The first 9 rows are patterns. Each new row is the sum of 2 different patterns, raised or lowered, with some noise. Before adding, each is slid sideways (what falls off one end comes back at the other) and multiplied by a number that may be negative. Names go in the order of the patterns.
Some rows, each with the names of its patterns after it:
 11  19 -11  -6 -12 -15 -11 -11   2  11 -17  -6   8   2   0  -1  21 -14  -1  30  -5   7   2   6  10   3  -1 -27  -4   3   0   6  -2   5  12 -15  -6   4  -9  -8  -9 -> k611
  7  -8  -3   0  -2  -9   6   0  15  -2  -5 -12   7  -1   8   4 -22   5  -5  34   2 -11   9 -16  10  -1   5 -20  -3  -3 -24   5 -16 -12   4 -10   5 -16 -11  14 -10 -> k663
-17 -16  12 -16   9 -16  -5  -5   3   3   2  -5 -14  -6   8   5 -17  -9  -1  12  20 -18   4  15  13   8   0   8  -1  -3 -26 -10  -6 -30  12   1   7   0  -8 -16  -8 -> k88
-14   3  -8   6  -7  22  -2  13 -13  25   8   1  -5  -2 -16   0   5  -4  -4  12  -4  -2   9 -22  16   8 -23 -17  -8  15  16 -19   8  -2 -11   3   6   6 -12 -18  -3 -> k599
 19 -11   0  -8   2  -7  -4 -12  12 -21   4 -22  23  -5 -20  26   5  -3   7 -16  -7  -7 -14  -5   0  10  14 -11  12   9  18 -17  14   7   6  -9  10   5  -3 -13  -1 -> k523
 12   4 -22 -11 -11  -5  -4  -2  12  -6   8   5 -10  -3   3   2 -18  13  -4 -10  18  -1   8   9  -1 -13 -14  -5  -8  -4  -1   2   2  10   1  11   5 -12 -13  -9  -7 -> k721
  7   0   6  -4   0   1   3   1  17 -10  13   0  24   6 -16  23 -12   4   9   8 -21  -9  -9  -9  10  12   4   5   0  12 -10  11  26  -1  22 -15  27  -8   7 -11   0 -> k204
 22  -7   6  -6   5 -15 -20   1  -1 -19  -9  27 -22  14   2   0 -23 -14  18   5  -3   6  -5  -7  -9  -9 -10  12  -4  -3   3  10   1   2  15  -9  23  -5   0 -22 -22 -> k300
 -8  -7  -7  -4  15  -7  13   8  -7  17  -1  10   9   8  -1  -3  11 -19 -17 -22  -8  -9  -4  -4  -1   2   7   2   3  17   8   7  10  -2   3   5 -20 -12   1 -10  -5 -> k848

New rows. What belongs after each?
-14  -3 -13  18  14  -3  10  11   3  -9 -13  25 -20  -8   4  13  -8  -5  -1  15  -7  -5 -14  10   3 -17  14   0  11   6  -3   1  14 -16  16  -9  28  -9  -2  16 -30 -> k611 k523
-18   5  -7  -3  -1   1 -23 -13 -12 -26 -10  -2 -13 -10 -14  -7 -19  -6  14 -14  10 -14   3  -5  -6 -10  -4  -1 -11  -8  -6 -20 -19 -20 -14  -4 -18  -5 -10   5  -2 -> k204 k848
-33 -35 -21  -2 -30  -4 -32  11 -24 -46  19  -9 -26 -13 -34 -24 -40 -22 -23 -40  -5 -10 -31 -11 -17  -2 -34  14  -9 -14 -27 -13 -12 -24 -39  -9   4 -32 -12 -20  -9 -> k611 k523
21 23  0 20 10 10 14 -4 25 26  0 10 12 10  8 10 19 25 -2  8 16 16  8 11 40 11 19 45  2 19 30 27 30 20 16 -8  4 20 10 16 19 -> k611 k721
-22   4 -36 -14  -8 -36 -10 -30 -16   3 -20   1 -30 -18  -2 -18 -17 -18 -22  -4 -28 -26  -6  -8   5  -4 -17 -26  -2 -10 -11  -5 -33 -12  -4  13 -14  -9   7 -23 -10 -> k663 k599
-18 -12 -15 -12 -19  -7   9 -21  11 -22 -10 -38 -29 -12 -21 -20 -12 -28 -34 -33 -12 -16 -21 -23   2 -31  -1 -22 -14 -33 -33  13 -22 -24   4  -9 -17 -33 -34 -12 -11 -> k599 k300
  0 -10   4  12  -5   3 -26  15 -12 -10 -18 -10  -5 -21   0 -11 -26  -7 -13 -11  -3 -22  -4 -10  19  -4 -22   4 -21  -7  -8 -12 -16 -13 -18 -12   0   2 -14 -17  -5 -> k611 k204
 38  12  19  33  19  42  23  10  37  15  10  39 -10  22   6  37  25   1  11  24   3  17   3  21  24  32  -2  17   8   7  28   8  16 -31  17   8   8  29  19  28  -7 -> k663 k300
-21  19 -24   2 -24 -17  -2   4  -8  -8 -26 -18   0 -28 -20  -6 -12 -19 -11 -12   2 -28   7 -38  31 -20 -29  -6 -25   6 -10 -20 -21 -13 -36 -32 -10  -2 -14 -28  25 -> k523 k300
 -8 -27  -8 -26 -11  -8 -20 -22  -8 -29 -35  -4 -44 -16 -23  15  20 -45 -13 -31 -22 -29 -10   5  -8 -28  -2   0 -41   6 -31  -2 -27   6  20 -37 -15 -11 -17  -4  -6 -> k611 k300
 30  13   3  -1 -31   8 -21  -6   7   1  -9  -2  13  -1   5  -2   0   3 -11  -4 -30  -7 -15  12 -26 -21 -13   8   0   6 -16 -27   8  -8 -29 -13 -12 -16   6 -21 -13 -> k88 k599
-5  8  9 25 23  2  7 21 31 14 19 17  3 21 39 21 18 19 20 36 21 17  5 10 27 23 19 20 19 36  9  4 25  5 14 10 26 34 12  8  6 -> k611 k663
-31 -24 -17  -3  -6 -22  -6  -6 -21 -12 -14  -5 -21 -21 -12 -32  -8 -21   8 -16  -3 -10 -12 -16   4  -5 -21 -17 -14 -34  -9 -16 -20 -13  -9 -12 -21 -11 -20  -7  -3 -> k663 k599
 39  13  29   0  -5   6   6  18   9  13  21   7  -2  12  -9  26   5  15  -7  -4  14   5  25   8  -3   1  23  10  11  -5  -3  23   0 -17  -2  -2  12   1  -7  13  29 -> k663 k88
 12  18  18   2  18 -17   8  -5  13 -15   2  13  19   5  28  12  13   5  18   2  15   7   5  30  -6  -4  28  32  11  -4  -8  26  -1   9  13  12  -6   6   9  35   9 -> k599 k523
 -7 -24 -31  -8  -8 -14  -7 -19  -9 -17 -19 -10 -13 -29 -23  -5 -20 -30 -28 -18 -33 -19 -14 -26 -22 -28  -9 -16   3  -1 -23  -9 -15 -19 -16 -29   2  -7 -29  -6 -17 -> k611 k663
 12 -18  -6   6 -10 -29  -1 -17 -10 -22   8  -8 -24 -16 -12 -18  -6 -12  -8 -16  -6 -21  -5 -16 -16 -27 -18  -5 -29  -5 -49 -12  -9  -2  10 -36  -9 -21   0 -17  -2 -> k663 k300
-21   7   2  24  13   0   3 -22  12 -17  33  -3  14   1  32  13 -20  24 -10   9   7  24  15  -7 -13  19  -9  11  -9   8  29  -6   9   6   1  -2  20  14  14   4   5 -> k204 k300
  7  15  11  38   1  12  10   4  12  12   8  -5  27  19  43  20   6  20  -2  18   3  15 -12   6  19   3  23   4  -7  13  21  25   7   7  26   5   9  10   4   8  18 -> k663 k721
 -3   6  -1   3  13   1   6  13  -2   2   3  -2  19   5   3  -3   5  -5  -5   0   9  -9 -11  18 -15  18  -6   9 -10   3  13   4   3   5   4   1   0  -1   0   3   7 -> k204 k300
  7  -6  32  20 -16 -15   4  16  -4   9   2  12   5 -12  -5  18 -20  -2 -20  23 -16 -10   8  12  -1  29   5 -23   2 -17   2  -2  26  33  -9  15  28  28 -37  35  -3 -> k523 k300
  9   4   9  -3   7  12  10 -10   9   1   5  24  -4   9  14  14  10 -14   7  11  12  12   9  15  15   6   0   5  -5 -22   8   3  22  10 -14 -11  -5  -7  -5  13   7 -> k88 k721
 -9  -9   3  -8 -37   6 -10 -29 -16 -12 -11 -42 -11 -16 -52  -8 -27 -14 -25 -13 -19  -7   4   2 -13 -15 -23 -14 -29 -26   2 -12 -21   0 -10  -8 -21 -45   4  -5 -17 -> k611 k599
-20 -31  18 -24 -31 -23 -16 -19 -22 -18 -26 -27 -21 -33  -2 -28 -39  -6 -25  -7 -30 -20  -3 -15 -20  -7 -22   0 -35 -20   4 -35  -8 -15 -25 -14  -6 -12   1  -9 -33 -> k663 k523
-21 -33  -3 -15 -10  -7 -27 -25 -16 -35 -27  -9 -31  -7 -21 -12 -16  -9 -10 -13 -19 -26 -24  -9 -16 -30 -16  -9  -1   4 -34 -13   6   1  -3 -12  -7 -14 -23 -32 -26 -> k88 k721
-12   6 -47 -18   1 -27  -3 -27 -18  10   1  -4  -4  -5 -16 -26 -47 -14 -29 -45 -20  -1 -21 -21 -27 -21 -29 -32 -26   5 -27 -24 -19 -19 -13 -15  -7 -11 -10 -36  -4 -> k88 k523
-20 -35 -22 -29  -9 -20 -30 -20  -9 -14  -9 -17  -5 -23 -15  -3 -17 -11 -18  -2 -17 -18  -7 -26 -15 -21 -23  -4 -21 -12  -3 -27 -22 -16 -16 -13 -20  -3  -5 -19 -23 -> k611 k599
-15 -12 -19 -23 -12 -13   4 -30  -5 -23 -32  -8 -18 -12  -1 -32 -20  -9 -17 -14 -13   8 -16 -18  16 -11   2 -17  -1  -1  -6 -17 -26 -12 -12 -18  -8  -4 -13  -3 -26 -> k611 k523
-17  -4 -32 -11 -10 -19 -15 -15  -7 -27 -17   3  -4 -23 -23   7   4  -8 -30 -56  -6 -22 -16  -2 -21 -18 -11 -22  -8 -11 -14 -27 -19 -12   6 -45 -22 -39 -21 -47 -34 -> k611 k599
 24  10  25   7  11  34  16   5   9   4  33  16  21  27   9   0  19  24  19  13  22  10   4  17  17 -23  17  -1  19 -10   0   9  16  32  26  10   8  11  16   0   7 -> k611 k599
-10  -7   3  16   9  -8  12   3   6  -2   3  -3   7 -13  11   5  21  -8   7   6 -17  10   9   2  13   7   6   3   7  -4  -9  -2   9  -8  -5   0   3  -5   2 -13   7 -> k523 k721
  8   7   8  19   1  11  -5   2   4  12  -3  12   1  -8  20  -3   8 -25   3  20  -4  24  -1   2   0  25  10   0  32  -1  15  24   2  19   6  20   9 -13  13  -4  11 -> k663 k721
 11   3  10   5   5   8  16  39  -3 -11   7 -15  19 -16  23  19  10  10  17  18  11  18  34   3  12  40  -3  30   7  21   5  13  28 -26  22  14   8  15  31  27  33 -> k611 k204
-25 -12  -8  -1 -10  -1 -13 -17 -10 -22 -18 -15   1 -34  -9 -19 -17  -8   6 -15 -12   7 -14 -22 -27 -36   1 -26 -20 -34 -40 -13 -36  -2 -31  13 -11  -2  11 -30 -15 -> k88 k204
